There are 8 hidden switches. A switch that is on adds its own fixed numbers to the row, and there is some noise. The rows also spread widely along 10 directions, which tell nothing about the answers.
Some rows, each with its switches (1 for on, 0 for off) after it:
[-1.22 -1.77 -0.68 -0.54 -0.93 +0.99 +1.29 -3.40 +0.89 -1.26 -0.13 -1.48 +1.02 +0.43 +1.52 -2.32 -1.22 +0.17 +0.39 +1.19 +0.51 +0.35 +1.05 -0.31 +0.40 +2.24 -0.13] | 1 0 0 0 0 1 1 0
[+0.79 +0.68 -0.55 -3.55 -0.14 +0.84 +0.03 -1.20 +1.21 +1.95 +1.00 -1.83 -1.58 +1.80 +1.15 +3.56 +0.22 +0.18 -0.52 -1.55 -1.22 +1.61 -0.75 -0.83 -0.73 +1.75 -0.42] | 0 0 0 0 0 1 0 0
[-0.56 -0.78 -1.80 +0.54 +0.95 +0.53 +1.39 -1.55 +0.37 +0.72 +1.23 +1.02 +3.02 +2.41 -0.72 +0.02 -0.63 -0.67 +0.24 +1.61 +0.82 +0.26 -0.69 +1.81 +2.14 +1.06 -1.24] | 1 1 0 1 0 1 0 1
[-0.99 -1.80 -0.70 -0.21 -0.10 -0.36 +2.41 -2.02 +1.51 +1.64 +1.22 -1.08 -0.47 -0.07 -0.12 -0.90 +0.36 -1.13 -0.86 +3.60 +0.80 +0.27 -0.02 +0.56 +2.32 -0.60 -1.73] | 1 0 0 1 0 1 0 1
[+0.50 -1.34 -1.40 +0.42 -0.90 +1.03 +0.97 -2.55 +0.71 +0.40 -1.60 +0.70 +1.70 -2.10 -0.91 -1.17 -1.17 -1.08 +1.26 +2.16 +0.76 -0.17 +1.24 -1.80 +0.26 -1.26 -0.85] | 0 1 0 0 0 0 0 0
[+1.23 -0.76 -2.22 +1.28 +1.22 +1.84 +0.39 -3.07 +2.11 -2.58 -0.18 -0.66 +3.41 +1.68 +1.12 -4.10 -2.24 +0.16 +0.77 -0.34 +2.04 +0.23 -1.55 +1.02 +0.44 +1.30 -0.09] | 1 1 0 1 0 1 0 1
[+1.77 -1.21 -0.29 +0.64 +0.90 +1.93 +1.18 -1.69 +1.46 -0.43 -1.00 +1.45 +0.96 +0.27 -0.49 -3.04 -1.74 -1.18 +1.16 +1.95 +1.48 -2.14 -0.34 +0.28 +1.09 -2.00 -0.89] | 1 1 0 0 1 1 1 1
[+3.99 -0.38 -1.73 -2.51 +0.48 +2.77 +2.16 -0.52 +2.21 +3.79 +0.37 +1.39 -0.07 +0.74 +0.27 +2.78 +0.90 -0.98 +1.38 +0.23 +0.94 +0.40 -1.87 -1.77 +0.59 -0.59 -1.28] | 1 1 0 0 0 1 1 1
[-0.34 +2.53 +1.88 -0.92 -0.62 +1.03 +2.00 +0.47 -1.80 +0.00 +0.83 +0.49 -1.83 +3.08 +0.45 -0.76 -0.24 +0.38 +0.07 +0.97 -1.68 -3.20 -2.11 +1.73 -0.05 -1.30 -1.14] | 1 1 0 0 1 1 0 0
[+0.05 -2.85 -0.63 -2.04 +0.38 +1.11 +1.00 -2.70 +1.55 +0.99 -0.29 +0.10 +2.12 +0.80 +0.13 +1.99 -0.72 -1.14 +0.23 +0.40 +0.14 +1.72 +2.70 -1.24 +1.26 +2.18 -0.49] | 0 0 0 1 1 1 1 1
[+0.42 -0.67 +0.47 +0.20 +1.38 +1.30 +1.22 +0.42 +0.74 +0.38 +0.63 +0.88 -1.97 +1.09 +0.62 -3.23 +0.45 -1.18 +0.00 +2.09 +0.89 -1.81 -0.35 +1.23 +0.97 -1.37 -1.32] | 1 0 0 0 0 1 1 1
[-0.08 -0.29 -1.28 -0.52 -1.83 +1.43 +2.51 -3.38 +0.75 -1.43 -0.66 -1.09 +1.50 +0.65 +0.66 -1.35 -1.72 +0.51 +1.06 +0.59 -0.10 -0.71 -1.48 -0.85 +0.29 +0.75 -0.79] | 0 1 1 0 1 1 1 0
[+1.22 -0.36 +0.61 +1.11 +1.77 -0.47 -1.18 -0.58 +1.87 -1.35 -1.23 +1.31 +0.96 +0.46 -1.80 -0.59 -1.66 -0.49 -0.40 +0.46 +0.31 -1.18 -0.14 +0.21 +2.23 -2.57 +0.73] | 0 0 0 1 1 0 1 0
[-1.30 +0.31 -0.04 -1.90 -1.29 +0.72 +2.03 -3.33 +0.36 +0.90 +0.58 -2.85 +0.44 +1.07 +0.37 -0.55 -1.99 -0.18 -0.14 +2.23 +0.40 -0.82 -0.93 +1.23 -0.21 -0.01 -1.12] | 1 1 0 0 1 1 0 0
[+0.33 -0.99 -1.07 -1.52 +1.89 +0.60 +0.33 -0.43 +1.64 +1.95 +2.00 -0.58 -2.77 +1.65 +1.31 +0.28 +1.83 -2.25 -2.04 +2.45 +0.89 +0.08 +1.06 +1.48 +1.44 +0.92 -1.42] | 1 0 1 1 0 1 0 0
[+3.47 -0.45 -1.15 -0.82 +1.43 +2.80 -1.77 -1.35 +2.19 +0.86 -1.85 +2.57 +0.50 +0.73 -1.88 +1.28 -2.14 -0.87 +1.23 -0.65 +0.39 +0.34 +0.47 -2.06 +0.26 -2.25 +0.07] | 1 1 0 0 0 0 1 1
[-0.01 +1.90 +1.00 +0.15 -0.06 -0.11 +2.03 +0.91 -1.08 -0.25 +1.01 -0.15 +1.17 +1.41 -0.12 -1.62 +0.68 +0.38 +0.59 +0.67 +0.17 -2.31 -3.07 +1.96 +0.64 -0.94 -0.79] | 0 1 0 0 0 0 0 0
[-0.65 -2.00 -0.92 -0.29 -0.26 +2.25 +1.30 -1.99 +0.00 +0.83 -0.94 +1.59 -0.43 -0.06 -0.83 -2.45 -1.71 -2.36 +0.73 +3.67 +0.66 -1.59 +2.52 -0.02 +0.08 -1.62 -2.56] | 0 1 0 0 1 1 1 1
[+0.60 +0.14 -1.99 +0.13 -2.40 +0.17 +1.11 -2.39 +1.62 -0.27 -0.85 +0.17 -1.30 +1.02 -0.85 +1.82 -1.23 +2.12 +0.31 +0.16 -2.05 +1.25 -2.28 -2.97 +2.74 -0.86 +0.27] | 1 0 0 0 1 0 1 0
[+1.42 -0.52 +0.86 -2.34 +0.38 +0.07 +0.95 -3.45 +2.91 -0.62 +0.59 -1.79 +1.26 +2.10 +0.38 +2.49 -0.99 +0.58 -0.93 -0.63 -0.47 +1.43 -0.81 -0.60 +2.07 +0.45 +0.66] | 1 1 0 1 1 1 0 1
[+1.16 -0.39 -1.73 -0.23 +1.16 +0.99 -0.21 +0.20 +1.04 +1.40 +0.79 +2.52 -0.34 +2.90 -0.76 +2.09 +0.19 -0.15 -0.12 -0.03 -0.85 +0.68 -0.66 -0.22 +2.27 +0.30 -0.48] | 1 0 0 0 0 1 1 1
[+1.46 -1.76 -1.99 +1.03 +0.51 +0.84 +1.30 -2.79 +3.21 -2.17 -0.22 -0.71 +0.48 +0.07 +1.22 -3.81 -0.80 -0.12 -0.08 +0.95 +1.49 +0.60 -0.93 -0.65 +1.80 +0.30 -0.20] | 1 0 1 1 0 1 0 1
[+1.80 -1.57 -3.26 -0.89 +0.79 +1.25 +1.91 -0.90 +1.67 +3.02 +1.24 +0.27 +2.55 -0.10 +0.94 +1.31 +1.42 -1.39 +0.67 +0.77 +1.78 +1.53 -0.46 -0.28 +0.76 +2.74 -1.30] | 0 0 0 1 0 1 0 0
[+1.77 -0.30 -1.42 -2.55 +0.25 +2.14 -0.06 -2.55 +3.02 +0.60 +0.26 -1.70 -1.22 +2.21 +0.85 +1.29 -0.73 +0.28 -0.24 -0.68 +0.11 +2.02 -0.97 -1.06 +0.25 +0.27 -0.16] | 1 1 0 0 0 0 1 1
[+2.08 -0.88 -0.95 -2.44 +0.79 +1.28 +0.43 -1.39 +2.56 +1.83 +0.60 -1.18 -0.01 +0.56 +1.11 +1.87 +0.71 -0.19 -0.02 -0.13 +0.85 +1.71 -0.33 -1.01 +0.79 +1.01 +0.32] | 1 0 0 0 0 0 1 0

New rows, each followed by its switches (1 for on, 0 for off):
[+0.98 -1.91 -2.90 +1.07 +0.17 +0.86 -0.75 -3.02 +3.52 -0.30 -1.18 +0.57 -1.54 +0.09 -1.21 -1.00 -1.85 -0.25 -0.47 +1.53 +0.26 +1.95 +0.40 -2.17 +2.52 -2.04 -0.30] | 1 0 0 1 0 0 1 1
[+0.88 -1.53 +0.04 -1.83 -1.45 +1.20 +1.54 -3.17 +1.28 -0.95 -0.64 -0.08 +1.51 +0.16 +1.18 +1.51 +0.07 +0.34 +0.88 -0.42 -0.94 +1.28 +1.26 -2.93 +0.51 +2.47 +0.34] | 0 1 0 0 0 1 1 0
[+0.34 -0.10 -0.92 +0.11 -0.27 +0.30 +0.72 -1.70 +2.69 -1.57 +0.08 -2.12 -1.06 +0.75 +0.55 -2.49 -0.66 +0.96 -0.27 +0.15 +0.41 +0.88 -2.30 -0.32 +1.32 -0.74 -0.43] | 0 0 0 0 0 0 1 1
[+0.36 +0.65 +0.28 -2.03 +0.65 +1.04 +0.56 -1.31 +0.35 +0.56 +0.69 -0.65 +3.38 +2.28 -0.25 +1.69 -1.39 +0.05 +0.82 -1.54 -0.05 +0.17 -0.97 +1.15 -0.28 +1.47 -0.46] | 0 1 0 0 0 1 0 1
[+2.96 -0.94 -0.65 -1.68 +0.90 +1.51 +0.92 -0.52 +2.08 +3.07 -0.75 +1.37 +1.09 -1.05 -0.92 +1.87 -0.51 -1.71 +1.23 +0.36 +0.68 -0.23 +0.07 -1.47 +0.43 -1.62 -0.81] | 0 0 0 0 1 1 0 1
[+1.42 -0.32 +1.34 -1.47 +0.31 +0.78 -1.34 -2.01 +2.45 -2.11 -0.70 -0.33 -2.76 +2.09 +0.94 +0.54 -1.45 +0.63 -1.03 -1.38 -1.87 +0.88 +1.20 -1.67 +0.78 -0.16 +1.09] | 1 0 0 0 1 1 0 1
[+1.67 +0.04 +0.63 -0.05 +0.15 +0.77 +2.98 -0.06 +0.76 +0.43 +0.08 +0.93 +0.34 +0.02 -0.13 -1.76 +0.38 -0.67 +0.94 +1.49 +0.69 -2.17 -1.89 +0.24 +1.13 -2.27 -1.41] | 0 1 0 0 1 1 0 1
[+1.06 -0.99 +0.49 -0.88 +2.61 +0.31 +0.47 -0.80 +2.19 +1.91 +1.24 -0.48 +0.40 +0.50 -0.63 -0.46 +0.28 -2.28 -0.95 +2.48 +2.24 -0.85 +0.22 +2.20 +1.56 -1.83 -0.99] | 1 1 0 0 0 1 0 1
[-0.11 -0.44 +0.81 -0.51 +0.08 +0.74 +3.08 -0.82 +0.03 +0.41 +1.35 -0.30 +1.68 +0.86 +0.51 -1.95 +0.71 -0.66 +0.57 +2.12 +1.21 -1.51 -0.85 +1.75 +1.12 +0.17 -1.29] | 1 1 0 0 0 1 0 1
[+0.26 -0.44 -0.94 -1.37 -2.07 +0.00 +0.96 -3.28 +2.03 +0.39 -0.40 -0.81 -1.12 +0.82 -0.59 +2.67 -1.59 +1.25 -0.23 +0.67 -1.85 +1.11 -1.06 -2.41 +2.19 -0.34 +0.29] | 1 0 0 0 1 1 1 0
[+2.67 +0.64 +0.86 -0.84 +2.31 +1.01 -2.17 +0.05 +2.45 -0.88 +0.04 +1.13 -3.66 +2.26 +0.59 -0.16 +0.19 -0.85 -1.53 -0.05 -0.57 -0.72 +0.82 -0.28 +0.54 -1.60 +0.59] | 1 1 0 0 0 1 0 0
[+0.28 -0.45 -3.55 -1.09 +0.22 +1.46 +1.59 -1.82 +0.85 +2.57 +1.04 -0.31 +2.63 +1.80 -0.21 +1.35 -0.99 -0.68 +0.71 +0.29 +0.80 +1.41 -1.42 +0.73 +0.39 +2.04 -1.92] | 0 0 0 1 1 1 0 1
[+0.06 +0.72 -2.05 +0.09 +0.98 +1.23 -0.96 -1.16 +0.71 -0.93 +0.90 +1.44 +0.87 +5.30 -0.89 +1.24 -2.07 +0.92 -0.32 -0.78 -1.13 +0.54 -1.55 +1.35 +2.00 +0.88 -0.38] | 1 1 0 0 1 1 1 1
[+2.04 -2.56 -0.62 -1.14 +0.51 +1.78 +0.10 -2.84 +2.15 +0.58 -1.50 +2.26 -0.25 -0.12 -0.64 +1.76 -1.27 -2.11 -0.10 +2.38 -0.12 -0.26 +3.25 -2.44 +1.79 -0.82 -0.30] | 1 1 1 1 1 1 1 0
[-0.20 -1.59 -0.81 -2.45 +0.83 +1.22 -0.55 -1.54 +0.71 +3.08 -0.21 +0.41 +0.06 +0.16 -1.01 +1.96 -1.17 -2.32 -0.05 +1.30 +0.19 +0.78 +2.90 -0.33 -0.50 +0.12 -1.53] | 0 0 0 0 0 1 0 1
[-0.63 -1.15 -1.32 -1.13 +1.71 +1.09 +0.43 -1.81 +1.86 +1.36 +1.49 -1.89 +0.41 +1.88 +0.53 -1.70 -0.69 -1.26 -0.85 +1.61 +2.16 +0.48 -0.38 +2.47 +0.60 +0.65 -1.22] | 1 0 0 0 0 1 1 1
[-1.00 -1.00 -0.89 -1.01 -1.80 +1.85 +3.32 -2.46 -0.95 +1.68 +0.09 -0.86 -0.32 -0.03 +1.40 -1.74 -0.69 -1.18 +0.97 +3.01 +0.39 -1.11 +0.69 +0.09 -0.57 +1.09 -2.22] | 1 0 0 1 1 1 0 0
[+2.26 -1.87 -1.59 +0.24 +2.23 +1.81 +1.60 -0.37 +2.05 +1.32 +1.27 +1.38 +1.30 +0.28 +0.73 -1.76 +1.66 -1.86 +0.24 +2.10 +2.71 -0.21 +0.24 +1.22 +1.58 +0.39 -1.14] | 1 1 0 0 0 1 0 1
[+1.66 -2.80 -1.81 +0.45 +1.55 +1.43 +0.07 -1.66 +2.78 +0.87 -0.56 +1.56 +0.82 -0.49 -0.40 -1.43 -0.57 -1.71 +0.27 +1.80 +1.81 +0.67 +1.36 -0.86 +1.75 -0.29 -0.52] | 1 0 0 0 0 1 1 1
[+1.58 -0.39 -1.75 -1.10 +2.39 +2.18 -3.01 -1.34 +1.48 +0.19 -0.22 +0.96 +0.33 +2.74 -0.56 +1.10 -1.93 -1.23 -0.67 -0.41 +0.55 +0.63 +2.39 +0.58 -0.22 +0.51 +0.08] | 1 1 0 0 1 0 0 0
[+0.47 -0.67 -0.05 -2.49 +1.61 +0.56 +0.93 +0.52 +0.49 +3.58 +2.19 +0.95 +1.37 +2.87 -0.72 +4.71 +1.33 -0.69 -0.18 +0.27 -0.14 +1.00 -0.47 +1.14 +2.21 +1.55 -0.63] | 1 0 0 0 0 1 1 1
[+2.85 -1.25 -0.61 -0.04 +1.93 +1.50 -0.41 -0.56 +2.51 -0.04 -1.44 +1.86 +0.34 -1.19 -0.44 -2.05 -1.22 -1.93 +0.71 +0.58 +1.23 -0.96 +0.99 -1.15 +0.16 -2.02 -0.51] | 0 0 1 0 0 1 0 1
[+0.90 -0.49 -1.85 -0.04 +2.61 +2.27 -0.50 -0.27 +0.52 +0.54 -0.18 +0.96 +4.34 +1.85 -0.55 -1.50 -1.78 -1.05 +1.55 -1.11 +2.29 -0.09 -0.86 +1.95 -0.44 +1.23 -0.83] | 0 0 0 1 0 0 1 1
[+0.24 +0.62 -0.24 -2.09 +0.58 +2.83 -1.84 -0.79 -0.45 -0.66 -1.07 +0.98 +0.54 +3.29 -0.13 +1.46 -2.43 +0.42 +1.06 -3.00 -1.68 +0.93 +1.17 -1.01 -1.69 +1.78 -0.05] | 0 0 0 0 0 0 1 1
[+1.27 +0.08 -2.26 -1.49 +1.34 +1.78 -0.19 -0.07 +0.87 +3.32 +1.28 +1.10 -0.16 +2.49 -0.90 +2.42 +0.40 -1.21 -0.05 +0.73 +0.48 +0.98 -0.40 +0.88 +0.83 -0.19 -1.55] | 1 1 0 0 0 0 0 1
[-0.42 -0.62 +0.06 -1.68 +1.53 +1.58 -0.14 -2.03 +0.95 +0.64 +0.45 -1.74 +2.13 +1.94 +0.06 -1.42 -2.33 -0.83 +0.38 +0.09 +1.71 -0.13 -0.23 +2.16 -0.55 +0.93 -0.54] | 1 0 0 0 0 1 1 1
[+0.18 +0.27 -0.82 +0.17 +0.69 +1.13 +1.54 -0.57 +1.36 -0.64 +1.11 -1.56 -0.74 +1.36 +0.88 -3.98 +0.11 -0.64 -0.26 +1.49 +1.62 -1.20 -1.89 +2.26 +0.28 -1.26 -1.77] | 0 1 0 0 1 0 0 1
[+0.76 -0.52 -1.24 -1.04 -0.38 +1.09 -1.54 -2.25 +1.15 +1.01 -1.62 +1.89 -1.34 +1.57 -2.09 +3.86 -2.37 -0.07 -0.30 +0.21 -2.12 +1.26 +1.58 -2.66 +1.46 -1.03 +0.06] | 1 0 0 1 1 0 1 0
[+1.29 -1.85 +1.69 -0.29 -0.20 -0.32 +2.57 +1.00 +0.10 +0.40 +0.15 +2.73 +1.02 -1.17 -0.12 +1.48 +2.96 -0.40 +0.83 +1.16 -1.00 +0.14 +1.68 -2.18 +3.11 +0.08 -0.11] | 0 0 0 0 0 0 0 1
[-0.39 -0.03 +3.34 -0.76 -0.44 +0.08 +1.69 +0.61 -0.73 -0.82 -0.13 +1.29 -2.58 +0.42 +0.31 -1.11 +0.86 -0.58 -0.23 +1.51 -1.89 -1.98 +1.30 -0.70 +0.97 -1.53 -0.71] | 0 0 0 0 0 1 0 1
[+0.42 +1.52 -0.06 -0.76 -1.13 +0.40 +0.38 -0.88 +0.34 -1.18 -0.26 +0.19 -0.64 +1.77 +0.61 +0.87 -0.72 +1.63 +0.36 -1.65 -2.22 +0.42 -1.63 -1.43 +0.23 +0.95 +0.26] | 0 0 0 0 0 1 0 0
[+0.36 -1.44 -2.67 +0.49 +2.68 +1.10 +0.30 +0.36 +0.94 +1.83 +2.18 +1.04 +1.72 +2.27 +0.31 -0.96 +1.13 -1.56 -0.29 +1.36 +2.16 +0.58 +0.13 +2.89 +1.46 +2.08 -1.42] | 1 0 0 0 0 1 0 1
[+2.29 +0.09 -1.32 -0.70 +1.58 +2.75 -0.03 -0.22 +0.65 -0.72 +0.48 +2.09 +0.99 +3.63 +0.97 +0.15 -0.16 -0.28 +0.53 -1.24 -0.02 +0.38 +0.29 +0.19 +0.59 +1.58 -0.41] | 1 1 0 1 1 0 0 1
[+3.09 -2.63 -1.34 -3.01 +2.01 +3.21 +1.23 -1.51 +2.45 +3.32 +0.49 +0.65 +0.67 +0.74 +0.97 +1.58 +0.72 -2.75 +0.53 +1.30 +2.17 +0.48 +1.98 -0.35 +0.14 +0.88 -1.33] | 1 1 0 0 1 1 1 1
[+1.18 -1.51 +0.19 +0.21 +0.79 +2.06 -0.75 -0.38 +0.38 +0.48 -1.94 +3.16 -0.16 -0.10 -1.57 -1.09 -1.54 -1.28 +1.27 +1.26 +0.11 -0.98 +2.22 -1.25 +0.46 -2.03 -0.50] | 1 0 0 0 0 0 1 1
[-0.05 -1.01 -0.12 -1.61 +0.56 +1.91 +1.33 -3.00 +1.08 -2.40 +0.90 -2.03 +1.17 +2.67 +2.77 -2.30 -0.42 -0.45 -0.22 -0.51 +0.67 +0.81 +1.21 +1.05 -0.60 +3.40 -0.76] | 0 1 0 1 1 1 0 1
[+1.38 -0.66 -2.35 -0.14 +3.01 +1.93 -1.05 +0.06 +0.83 +1.34 +0.11 +1.05 +3.81 +1.42 -0.96 -0.84 -1.56 -1.73 +1.02 -0.49 +2.43 +0.11 +0.34 +2.24 -0.29 +0.99 -0.98] | 0 0 0 0 1 0 0 1
[+2.72 -0.63 -3.90 +0.26 +0.78 +3.29 +1.03 -1.12 +1.62 +1.05 -0.41 +1.99 -0.85 +1.05 +0.55 -2.44 -0.69 -1.68 +0.82 +1.93 +1.82 -1.48 -0.99 -0.18 +0.10 -0.83 -1.87] | 1 1 1 0 1 1 1 0
[+1.10 +0.05 +0.86 +0.23 +1.50 +1.79 +0.04 +0.29 -0.35 -1.17 -0.40 +2.50 +0.25 +2.36 +0.44 -1.87 -0.84 -0.60 +0.75 -0.15 -0.38 -1.37 +0.55 +0.44 -0.04 +0.15 -0.27] | 1 0 0 1 0 1 0 1
[-0.26 +0.48 -1.90 +0.13 -0.28 +2.26 +0.14 -1.08 -0.61 -0.83 -0.38 +1.53 -0.19 +2.90 -0.05 -1.15 -2.20 +0.17 +0.61 +0.21 -0.73 -1.42 -0.66 +0.41 +0.11 +0.81 -0.76] | 1 0 1 0 1 1 1 0
[+0.61 -0.31 -0.58 +0.11 +2.03 +0.78 -0.02 +0.06 -0.21 +1.80 +0.25 +1.34 +3.30 +0.86 -1.10 -0.23 -1.14 -1.12 +0.72 +0.83 +1.52 -1.38 -0.27 +1.97 +0.36 +0.25 -0.57] | 1 0 0 0 0 1 0 0
[+1.95 -0.58 -3.12 -1.22 +1.58 +3.52 +0.26 -0.65 +1.39 +1.22 +0.53 +0.53 -0.07 +2.81 +0.93 -0.84 -0.49 -1.57 +0.61 +0.17 +1.52 +0.28 -0.27 +0.82 -0.53 +0.72 -2.04] | 0 1 0 1 1 0 1 1
[+0.84 +0.30 +0.14 -0.42 +1.33 +0.92 -2.38 -0.90 -0.15 +1.07 -1.86 +3.49 -0.45 +1.03 -2.86 +2.28 -2.74 -1.89 -0.03 +0.78 -1.53 -1.37 +2.38 -0.94 +0.04 -2.47 -0.55] | 0 1 0 1 0 1 0 0
[-1.96 +0.05 -1.48 +0.23 -0.60 +0.73 +0.53 -2.28 +0.15 -2.23 +0.95 -1.88 -1.23 +2.83 +1.59 -3.22 -1.25 +0.40 -0.99 +1.15 -0.30 -0.39 -0.50 +1.82 +0.63 +1.88 -0.89] | 1 0 1 0 1 1 0 0
[-0.22 -2.94 -0.76 -2.07 -1.67 +2.42 +2.17 -4.60 +1.83 -0.56 -0.83 -1.35 -0.97 -0.64 +1.70 -1.59 -1.07 -1.27 +0.43 +2.28 +0.23 +1.02 +3.23 -2.40 -0.30 +0.96 -1.46] | 0 1 0 0 1 1 1 1
[-0.32 +0.87 +0.71 +0.44 +1.58 +0.40 +0.11 +0.10 +0.03 -0.22 +1.20 +0.23 -1.06 +2.12 +0.04 -2.20 -0.05 -0.89 -1.24 +2.20 +0.64 -2.23 -0.85 +2.83 +0.93 -1.36 -0.97] | 1 1 0 0 0 1 0 0
[-1.06 +0.61 -0.34 +1.11 +0.42 -0.21 -0.26 -0.90 -0.38 -1.25 +0.06 +1.40 +2.51 +2.85 -1.75 -0.06 -2.37 +1.16 +0.33 -0.42 -1.00 -0.12 -1.27 +1.28 +1.95 +0.32 +0.19] | 1 0 0 0 0 1 0 1
[+0.51 -1.95 -3.37 +0.40 +0.33 +1.92 +0.18 -3.28 +1.03 +1.36 -1.05 +0.93 +2.51 -0.16 -0.78 -0.59 -2.74 -1.50 +1.04 +1.78 +1.31 +0.40 +1.50 -0.36 +0.14 +0.99 -1.10] | 1 0 0 1 1 1 0 0
[+2.20 -0.77 +0.42 -0.43 +0.79 +2.23 -0.69 -1.20 +2.27 -2.73 -1.82 +0.88 -2.23 +0.53 +1.43 -2.70 -0.86 -0.50 +0.37 -0.88 -0.30 +0.27 +1.48 -2.52 -0.50 -0.79 +0.29] | 0 0 0 1 0 0 1 1
[+3.74 -1.79 -1.69 -0.09 +2.61 +2.36 -1.39 +0.90 +2.47 +0.18 -0.34 +3.64 -2.17 +0.70 +0.45 -0.32 +1.60 -2.02 -0.16 +0.32 +0.57 +0.62 +2.67 -1.59 +1.46 -0.21 -0.23] | 1 0 1 0 0 0 0 1
[+3.18 -0.48 -2.07 -0.46 -0.31 +2.01 +1.67 -0.45 +0.97 +2.07 -0.63 +2.64 +0.19 -0.25 -0.07 +1.55 +0.18 -0.90 +1.59 +0.67 -0.21 -0.74 -0.50 -2.21 +1.03 -0.11 -0.78] | 1 0 1 0 1 1 0 0
[+2.40 -3.65 -2.39 -2.00 +0.59 +2.61 +1.12 -4.08 +3.45 +1.74 -0.73 +0.33 +1.04 -0.60 +0.21 +0.98 -0.93 -2.26 +0.62 +1.86 +1.78 +1.23 +2.52 -2.14 +1.19 +0.56 -0.94] | 1 1 1 0 1 1 1 1
[-0.57 -0.83 -0.87 -0.76 -1.75 +0.67 +1.59 -3.33 +1.10 +0.23 -0.81 -0.43 -1.89 -0.06 -0.85 -0.67 -2.53 -0.26 -0.03 +2.35 -1.17 -0.14 +0.16 -1.33 +1.13 -1.75 -1.34] | 1 0 1 0 1 1 0 1
